There are 10 hidden switches. A switch that is on adds its own fixed numbers to the row, and there is some noise. The rows also spread widely along 12 directions, which tell nothing about the answers.
(in the rows, 128 means zero)
Some rows, each with its switches (1 for on, 0 for off) after it:
[114 180 165 102 122  87 151 166  71 105  76 128  67  76 108 106  84 148
 170 114 118 102 150 122 101 138 162 181  86 152 133 114 119]
0 1 1 1 0 0 0 0 0 0
[135 143 126 139 133 115 100 115 143 150 137 127  93 113 126 115 116 141
 114 151 127 153 126 115 118 116 145 122 124 125  82 121 117]
0 1 1 0 1 0 0 1 1 0
[138 126 140 149  96 103 168 140 139 133  76 151 112  86 144  84 117 124
 102 108  84  98 139 113 123 138 121 108 144 108 140 108  93]
0 1 1 0 0 0 1 0 1 1
[158 163 150 129 128 117 120 148 107 140 110 139  95 118 148  96  99 151
 115 149 105 129 125 124  94 127 140 123  96 131 123 132 102]
1 1 0 1 0 0 0 1 0 0
[162 136 167  98  99  69 163 146 101 179  75 124 102 126 133  86 120 158
 129 150 133 141 142 120  80 161  73 150 103 106 166 123 100]
0 1 0 0 1 0 0 1 1 0
[148 125 123 146 204 135  95 145 170 121 127 131  90 141 144 108 106 152
  89 184 113 149 146 112 141 105 136 102 125 118  69 156 145]
1 0 0 0 0 0 0 1 0 0
[128 151 168 203  80  95 113 125 133 143  88 109  79  78 155 138 112 106
 133 171  95 120 121  95 102 149 143 127 125 125 158  98 110]
1 0 1 1 0 1 1 0 1 0
[108 128 157 188 137  89 108 115 146 125 117 104  87  75 152 146 113 122
 118 177 129 165 148  96 134 100 125 156 115 155 136 113 170]
0 0 1 1 1 0 0 0 1 0
[ 77 109 172 203 164 109  75  87 156 184 117 102 117  58  99 158 117 128
 180 130 138 196 130  88 164  89 203 177 153 127  93 118 175]
1 0 1 1 0 1 0 0 1 0
[163 133 159  96 124 104 192 139  86 139  98 165 129 110 153  66 118 144
 102  99  95 120 157 128 109  85 115 136 113 128 174 112  97]
0 0 0 0 1 1 1 1 0 0
[172  66 119 150 152 121 187 134 181 154  92 180 155 117 175  52 141 128
  61  93  67 134 147 113 131  90 102  93 163  65 132 127 127]
0 1 1 0 0 0 0 0 1 0
[139 143 165 135 125  93 116 138 123 174  85 125 106 127 126 113 122 154
 137 157 128 145 138 114  98 152 108 131 120  97 122 127  98]
1 0 0 0 0 1 1 0 1 0
[150 109 170 157 177  96 136 151 138 131  66 113 107 117 157  97 111 161
 102 175 118 157 175 110 100 112  69 136 101  96 162 167 160]
0 0 0 1 1 1 1 0 0 0
[ 84 153 128 110  92  86 153 141  98 127  55 145 109  54 103  71 129 143
 158  91 112  93 175 110 122 166 161 145 121 135 141 102  78]
0 1 0 1 0 1 1 0 1 0
[ 80 135 113 106 183 132 112 121 147 127 114 119  77  66 124 102 156 104
 148 163 152 137 141  94 195 122 180 188 139 188 112  94 123]
0 0 1 0 0 0 1 0 0 1
[144 175 147 112 166 108  94 143 105 111 119 146  97 126 146 103 116 156
 105 155 131 149 160 107 101 121 100 133  82 138  95 132 111]
1 1 1 1 0 1 1 0 0 0
[142 112 144 138 156 110 153 157 138 116  71 139  99 113 126  94 103 142
 122 118  93 116 166 117 110 118 130 128 139  91 126 139 139]
0 0 0 0 0 1 0 0 1 0
[134 130 101 102 156 137 130 128 142 165 113 149 100 107 164  61 176 105
 137 156 147 147 139 110 142 105 167 168 118 150 142 107  95]
1 0 0 1 1 1 0 0 1 0
[146 143 134 107 127 104 134 120 138 167  76 116  96 114 161  74 157 110
 140 167 138 144 127  85 114 173 109 151 123 120 186 115  92]
1 0 0 0 0 1 0 0 0 0
[145 139 181 139 148 118 107 111  93 135 103 179 121 101 115 123 121 103
 157  89 118 152 149  89  86  89 166 165 123  97 108 103 157]
0 0 1 1 1 1 0 0 1 0
[167 157 190  94 169 116 106 141  69 114 127 161  80 131 134 128 125 105
 110 183 132 157 154  88  93 112  90 179  84 160 115  95 146]
0 1 1 0 1 1 1 1 1 1
[118 158 117 133 157 120 130 145 158  87  78  86  61  89 131  70 112 130
 140 139 111 122 145  98 145 135 166 153 133 121 148 143 117]
0 0 1 0 0 0 1 1 0 0
[141 178 144 113 128 113 134 140 106 105 105 139  93 116 122  88 109 136
 144  85 119 125 145 117  97 108 146 154 120 113 124 121  93]
0 0 1 0 0 1 1 0 1 0
[148 150 188 125 113  93 101 119  95 138  46 155 110 118 106 108 127 120
 151 129 111 143 157  54  72 191  89 121 120  79 130 120 118]
0 0 1 0 0 1 1 1 1 1
[154 153 135 135 108 114 146 146 137 132  92 131  87 112 168  73 126 127
 105 151 103 123 135 108  92 130 123 119 111 112 150 127 100]
0 1 1 0 1 0 1 0 1 0
[150 106 194 164 146  69 152 135 131 103  51 156 109  91 109 136  88 117
 122 100  80 103 168  80 114 149  95 128 165  55 127 103 168]
1 0 1 0 0 1 0 0 0 0

New rows. What belongs after each?
[162 173 153 121 109 132 139 135 100 167 115 138  97 121 117  93 104 140
 157  86 115 124 100 144  82 102 183 153 124  97 118 120  71]
0 1 1 0 0 1 1 0 1 0
[158 151 122  49 155 129 121 133 116 148  71 167 113 145 106  41 162 127
 169  85 141 143 144  87  94 168 144 155 129  73 117 130  86]
0 0 0 0 0 0 0 1 1 0
[148 125 138 145 124 113 157 143 139 142  88 129  97 106 151  82 115 131
 116 133  91 128 138 113 101 122 130 124 127 106 141 135 114]
0 1 1 0 0 1 0 0 1 0
[130 151 164 122 133 106 130 157 101 166  38 136  95 106 129  78 119 155
 177 147 113 124 152 100  84 160 159 137  94 105 149 156 109]
1 0 0 1 0 1 0 0 0 0
[126 123 156 139  99 118 163 139 104 174 103 144 106  82 148 109 111 136
 126 149  85  98 121 131 132 111 182 123 120 159 142  98  92]
0 0 0 0 0 0 1 1 0 0
[128 112 113 120 179 130 132 139 166 158  43 142 108 104 128  49 156 129
 160 124 124 131 154  87 145 153 157 134 148  83 130 155 112]
1 0 1 1 0 1 0 0 0 1
[156 125 154 118 162 122 138 155 118 129  75 170 112 122 144  70 142 120
 137 105 107 129 155 103 105 112 139 162 121  93 131 120 124]
0 0 1 1 0 0 1 0 1 0
[111 106 146  86 158  71 184 147 117 196  74 105  99  92  72  97 114 177
 177 107 154 126 142 150 184 129 137 189 154 128 122 120  93]
1 0 1 0 0 1 0 1 0 1
[125 178 117  90 179 118 128 157 128  99 122 129  91 122 102  72 107 167
 137  78 144 138 160 140 143  87 156 167 132 120  92 139  94]
1 0 0 0 0 1 1 0 1 0
[138 146 126  93  97 117 176 138  93 147  77 157  94  91 149  63 142 116
 146 128  89  82 137 107 114 143 170 131 116 149 158  96  70]
0 0 1 0 0 1 0 1 0 0
[141 176 134 150 170 132  75 112 151 108 139 109 101 127 117 106  95 153
 113 108 140 187 131 117 108  92 117 128 126  98  84 167 124]
0 1 1 0 0 1 1 0 1 1
[125 118 181 153 157  83 163 155 134 147 101  98  76  81 121 134  88 131
 142 149 117 141 131 124 151 100 144 200 140 132 140 107 162]
1 1 1 0 0 0 0 0 1 0
[125  83 110 137 155  99 139 124 177 186  54  87 106 104 122  61 163 140
 162 134 141 155 142 107 148 162 128 164 155  75 158 148 105]
0 0 1 1 0 1 0 1 1 0
[115 119 131 105 138 100 162 139 125 172  54 133  99  82 131  67 168 111
 180 127 134 123 148  97 144 151 161 194 136 124 167  98  99]
1 0 1 1 0 1 0 0 1 0
[118 136 155 147 198 138  81 138 155 122  90  94  64 102 104 120 120 109
 168 158 160 168 130 105 143 127 163 212 134 118 126 135 161]
0 0 0 1 0 0 1 0 1 1
[141 114 145 143 139 107 168 152 140 112  63 148 120  86 128  65 110 130
 115  78 100 123 156 120 131 121 118 147 149  90 159 124 121]
0 1 0 1 0 0 1 0 1 1
[127 150 124 140 131 143 139 132 115 127 142 150  99  94 139 102  96 139
 124 114  82 109 131 134 132  64 215 108 119 160  90 123 102]
0 0 1 0 0 1 0 1 0 0
[157 128 157 150 151 117 136 158 132 127  82 142  78 116 142 116 103 121
 125 159 101  99 136 124 106 133 140 138 125 104 132 124 126]
1 0 0 1 0 1 0 0 0 0
[164 125 166 112 146 115 149 137 111 166  95 142 112 126 139  90 125 136
 123 141 110 132 131 116 124 122 129 150 129 111 150 113 101]
1 0 0 0 0 1 1 1 0 0
[121 129 207 169 161  87  92 144 103 201 103 105 105 111  96 162  64 200
 149 179 136 181 126 133 115 116 126 138  91 130  89 166 158]
1 1 0 1 0 0 0 1 0 1
[143 112 143 147 199 123 122 133 161 136 114 137  95 104 119 122 121 118
 125 134 133 130 140 127 160  86 160 172 157  92  97 108 141]
1 0 1 1 1 1 1 0 0 0
[142 134 153 178 131 126  98 143 132 127  97 145 110 118 146 107 102 149
 107 150  84 135 148 108  89 116 142  92 106 107 107 145 126]
0 0 0 1 0 0 1 1 1 0
[151 173 169 157 116 123 108 154 104 145 103  87  65 126 112 118  73 159
 160 144 128 141 109 152  86 116 155 153 101 122 138 159  95]
0 0 0 1 0 1 1 1 1 1
[144 146 137 148 144 107 125 149 158  95 101  89  45 110 125 127  99 116
 122 168 135 109 139 132 120 135 122 166 141 111 137 116 122]
0 0 0 0 1 1 1 0 1 0
[110 142 128 104 150 113 141 121 125 127 104 156 123  85 141  76 134 136
 118 118 130 149 165  96 142  96 134 129 119 161 131 125 129]
0 0 0 0 1 0 0 0 0 1
[153 187 131 130 159 120 118 129 152  81 130  73  72 122 120 100  86 145
 126  95 152 146 121 147 123 100 125 173 138  99 145 149 107]
0 0 0 0 0 1 1 0 0 0
[137 140 117 182  85  93 152 129 175 150  86 106 102  99 138  81  93 156
 120  98  86 118 120 123 126 132 152  84 157  77 134 143  85]
1 0 1 0 0 0 0 1 1 0
[169 178 164 144 104 129 161 136  98 141 133 136 102 110 150  88  97 122
 146  62 106 132  99 149 103  54 184 179 126 118 166 108  81]
1 0 1 1 0 1 1 0 1 0
[151 116 166 167 133 121 136 137 123 115 109 132  79  97 144 132  97  99
 114 168  87 119 145 105 112 102 148 138 130 130 140 106 157]
0 0 0 0 1 1 0 1 1 0
[124 170 175 111 196  87 113 160 105  70  83 116  77  98  85 112  78 154
 146 109 141 139 179 113 125 126 118 193 114 106 110 137 153]
1 1 0 1 0 1 1 0 0 0
[158 141 141 144 133 124 102 106 146 121  80 144 124 119 138  76 123 125
 101 130 110 173 155  71  81 146  91  85 125  77 132 160 136]
0 1 0 0 1 1 0 1 1 1
[136 124 123 110 168 136 161 157 141 135 109 145  90 112 131  77 129 125
 132 109 122 119 135 140 158  82 168 170 146 134 114 116 103]
0 0 1 0 0 0 1 0 1 1
[138 162 127 133 145 100 126 125 156  75 112 104  74  89  95 123  83 129
 118 100 139 110 145 132 128 134 122 147 154  90 105 116 125]
0 1 0 0 1 1 0 0 0 0
[134 146 138 174  63  64 125  97 170 171  42 114 146 102 131  70 116 177
 118  97  98 140 141  77  98 203  86  46 148  35 150 150  65]
1 0 1 0 0 0 1 1 0 0
[173 132 157 169 157 113 147 158 133  85 138 142  94 129 149 126  61 155
  67 114  76 128 151 149  98  54 102 109 125 103  92 140 151]
0 1 1 0 0 1 0 0 1 0
[137 146 113 143 122 153  81 106 162 160  89 116  71 100 142 100 164  71
 166 179 152 138 105  89 107 169 177 153 135 118 151 116 104]
0 0 0 1 1 1 0 0 1 1
[164 142 171 153 137  94  66 117 135 115  70 133  88 132 111 148 123 105
 131 161 146 144 143  80  67 205  54 133 130  66 116 117 138]
0 0 0 1 0 1 0 0 1 1
[131 152 159 165 119 116 120 127 133 157  80  92  78 100 138 117  99 139
 155 163 118 141 118 109  97 138 144 125 113 124 147 154 122]
0 0 1 0 0 1 0 0 0 1
[168 116 147 152 131 140 155 158 139 139 109 141  85 116 131 105  86 118
 110 135  79 101 111 145 115 107 162 118 142 111 116 124 119]
0 1 0 0 0 0 0 1 1 1
[153 143 161 129 117 138 130 142  99 163 107 160  92 117 150 105 115 115
 129 169 101 129 123 110  92 109 164 121 100 154 131 120 119]
0 0 0 0 1 0 0 1 1 1
[149 113 133 145 143 125 152 140 159 150  77 115  94 109 139  73 123 121
 137 131  97 133 131 106 132 125 162 139 154  94 157 137 116]
1 0 0 0 0 1 0 1 1 0
[144 203 140 130 118 140 105 142 131 121  51  87  77 121 146  34 114 145
 164 136 124 169 131  81  55 164 139 128  94  91 188 206  99]
0 1 0 0 0 1 1 0 1 1
[140 131 137 137 130 131 137 112 139 138  85 127 100  91 130  87 133 105
 134 126 107 122 126  98 137 139 152 137 150 116 151 112 100]
0 0 1 0 0 1 1 1 0 1
[151 123 173 111 157  94 129 144 108 168 110 145 106 135 110 130 117 148
 131 133 147 145 132 131 121 118  94 173 126 114  98 106 118]
0 0 1 0 0 0 1 0 1 1
[120 177 147 149  90 115 123 139  99 140 119 121  65  91 139 131 102 127
 149 156 108 102 121 127 102 119 185 139 106 169 120 103  86]
0 0 1 0 0 1 1 0 1 0
[151 161 138 151 110 113 132 140 139 100  92 127  79 107 157  98 106 106
 118 142  98 116 136  98  98 140 130 123 130 114 155 118 113]
1 0 0 0 0 1 0 0 1 0
[137 153 127 119 144 120 116 137 134 129  85 131  99 115 135  81 115 155
 122 142 116 132 152 108  92 151 123 101 109 105 112 158 110]
0 1 0 0 0 1 0 0 0 0
[161 157 182 146 120 107 115 140 105 147 102 153  98 135 143 122 103 143
 116 150 116 146 136 107  71 114  98 116  98 111 119 130 122]
0 0 1 0 1 0 1 0 1 1
[162 140 152  96 168 115 131 133 114 126  85 142 128 134 146  56 127 152
 101 132 113 165 167  90  97 136  81 127 105  96 150 155 118]
0 1 0 0 0 1 1 1 0 0
[162 140 151 121 146 136 121 120 109 138 106 147 112 115 138  92 133 111
 131 118 119 137 129 110 110 116 150 158 120 115 146 111 105]
0 0 0 1 0 1 1 1 0 0
[154 159 155  70 139 110 119 100  84 155  79 201 162 121 134  45 156 137
 135  79 107 171 160  50  81 145 118 111 108  88 125 124 100]
1 1 1 0 0 1 0 1 0 0
[133 179 115 121 138 114 137 144 151  81  94 131  85  96 130  63 113 119
 115  94 117 127 144  99 139 132 133 141 143 112 130 123  96]
1 1 1 0 0 0 1 0 1 1
[145 130 193 167 124 103 192 170 104 102  70 135  89  72 132 110  63 124
 138  85  67  84 145 139 126  82 175 167 141 109 177 109 134]
1 0 0 1 0 1 1 0 0 0
[121 172 123  83 146 115 126 109 118 169  74 150 137 107 104  41 144 154
 181  57 150 165 145  84 126 133 156 137 131  98 126 153  81]
1 0 1 0 0 1 0 0 0 1
[152 112 131 164 111 121 148 132 151 156  80 130  97  96 177  87 134 108
 108 177  84 107 124 106 126 148 146 107 132 124 172 115  97]
1 0 0 1 0 1 0 1 0 0
[105 153 117  79 145 117 155 149 106 164  99 142  91  88 116  74 130 150
 154 129 133 115 143 126 153 126 176 152 119 165 104 118  81]
1 1 1 0 0 1 0 0 0 1
[150 123 146 182 121 108 118 115 141 172 122 123 135 123 144 117 101 171
 111 116 118 166 129 146  95  87 114 106 120  97 117 153 112]
0 0 0 1 0 1 0 0 1 0
[145 144 154 137 118 141 145 147 118 161  94 150 112 117 152  79 116 134
 132 122  98 135 123 117 102 100 164 126 118 126 147 138 104]
0 0 0 0 0 0 1 0 1 1
[164 170 106  86 122 109 155 169 110  83  82 162  77 130 131  62 129 128
 116  95 123  73 162 136 104 152 100 136 120 112 122 109  50]
0 0 1 1 0 1 1 0 1 1
[147 163 135 104 148 114  99 130 131 124  79 127  77 122 147  78 165 107
 148 161 158 148 140  85  96 162 116 181 106 110 152 115 107]
0 0 1 1 1 0 1 0 1 0
[105 165 157 138 144  84 113 151 110 121  92 127  87  96  97 131  82 171
 152 121 133 121 155 128 120 134 149 141 111 128  89 131 126]
1 0 0 1 0 0 0 0 0 0
[128 173 142 134  81 108 136 140 114 136  65 159  89  93 116  92 116 116
 156 103  99  83 138  96 103 167 166 109 140 103 119 101  68]
1 0 1 0 0 1 1 0 1 1
[162 133 144 143 133 111 140 145 161 141  86 129  84 117 129 100 116 114
 115 132 112 117 118 116 127 151 111 139 159  80 126 111 103]
1 1 1 0 0 0 1 0 1 1
[130 146 138 169 119 135 126 151 140 138  98 140  91  98 172  79  98 138
  95 187  70 138 144  92 107 106 165  68 100 151 128 160 132]
1 1 0 0 1 0 0 1 1 1
[159 129 152 111 229 132  89 137 137 106 130 164 111 143 125 118 112 134
  95 144 126 163 162  99 120  99 111 138 126  98  60 134 166]
1 1 0 0 0 1 0 0 0 0
[188 155 115 163 135 136 140 138 139  50 146 182 116 129 183  84  82 126
  39  94  56 102 151 130 107  66 118  63 126 112 113 124 105]
1 0 0 1 0 1 0 1 0 0
[163 143 192 202  89  83 148 139 119 157  86 101 109 106 136 133  54 180
 116 117  89 127 116 156  68 112 103 105 113  74 150 153 108]
0 1 1 1 0 1 1 0 0 0
[145 134 130 155 170 147 162 167 147 142 114 130  83  97 144  82  91 148
 126 122  97 112 126 163 145  45 212 150 132 113 120 148 116]
1 1 1 1 1 1 1 0 0 0
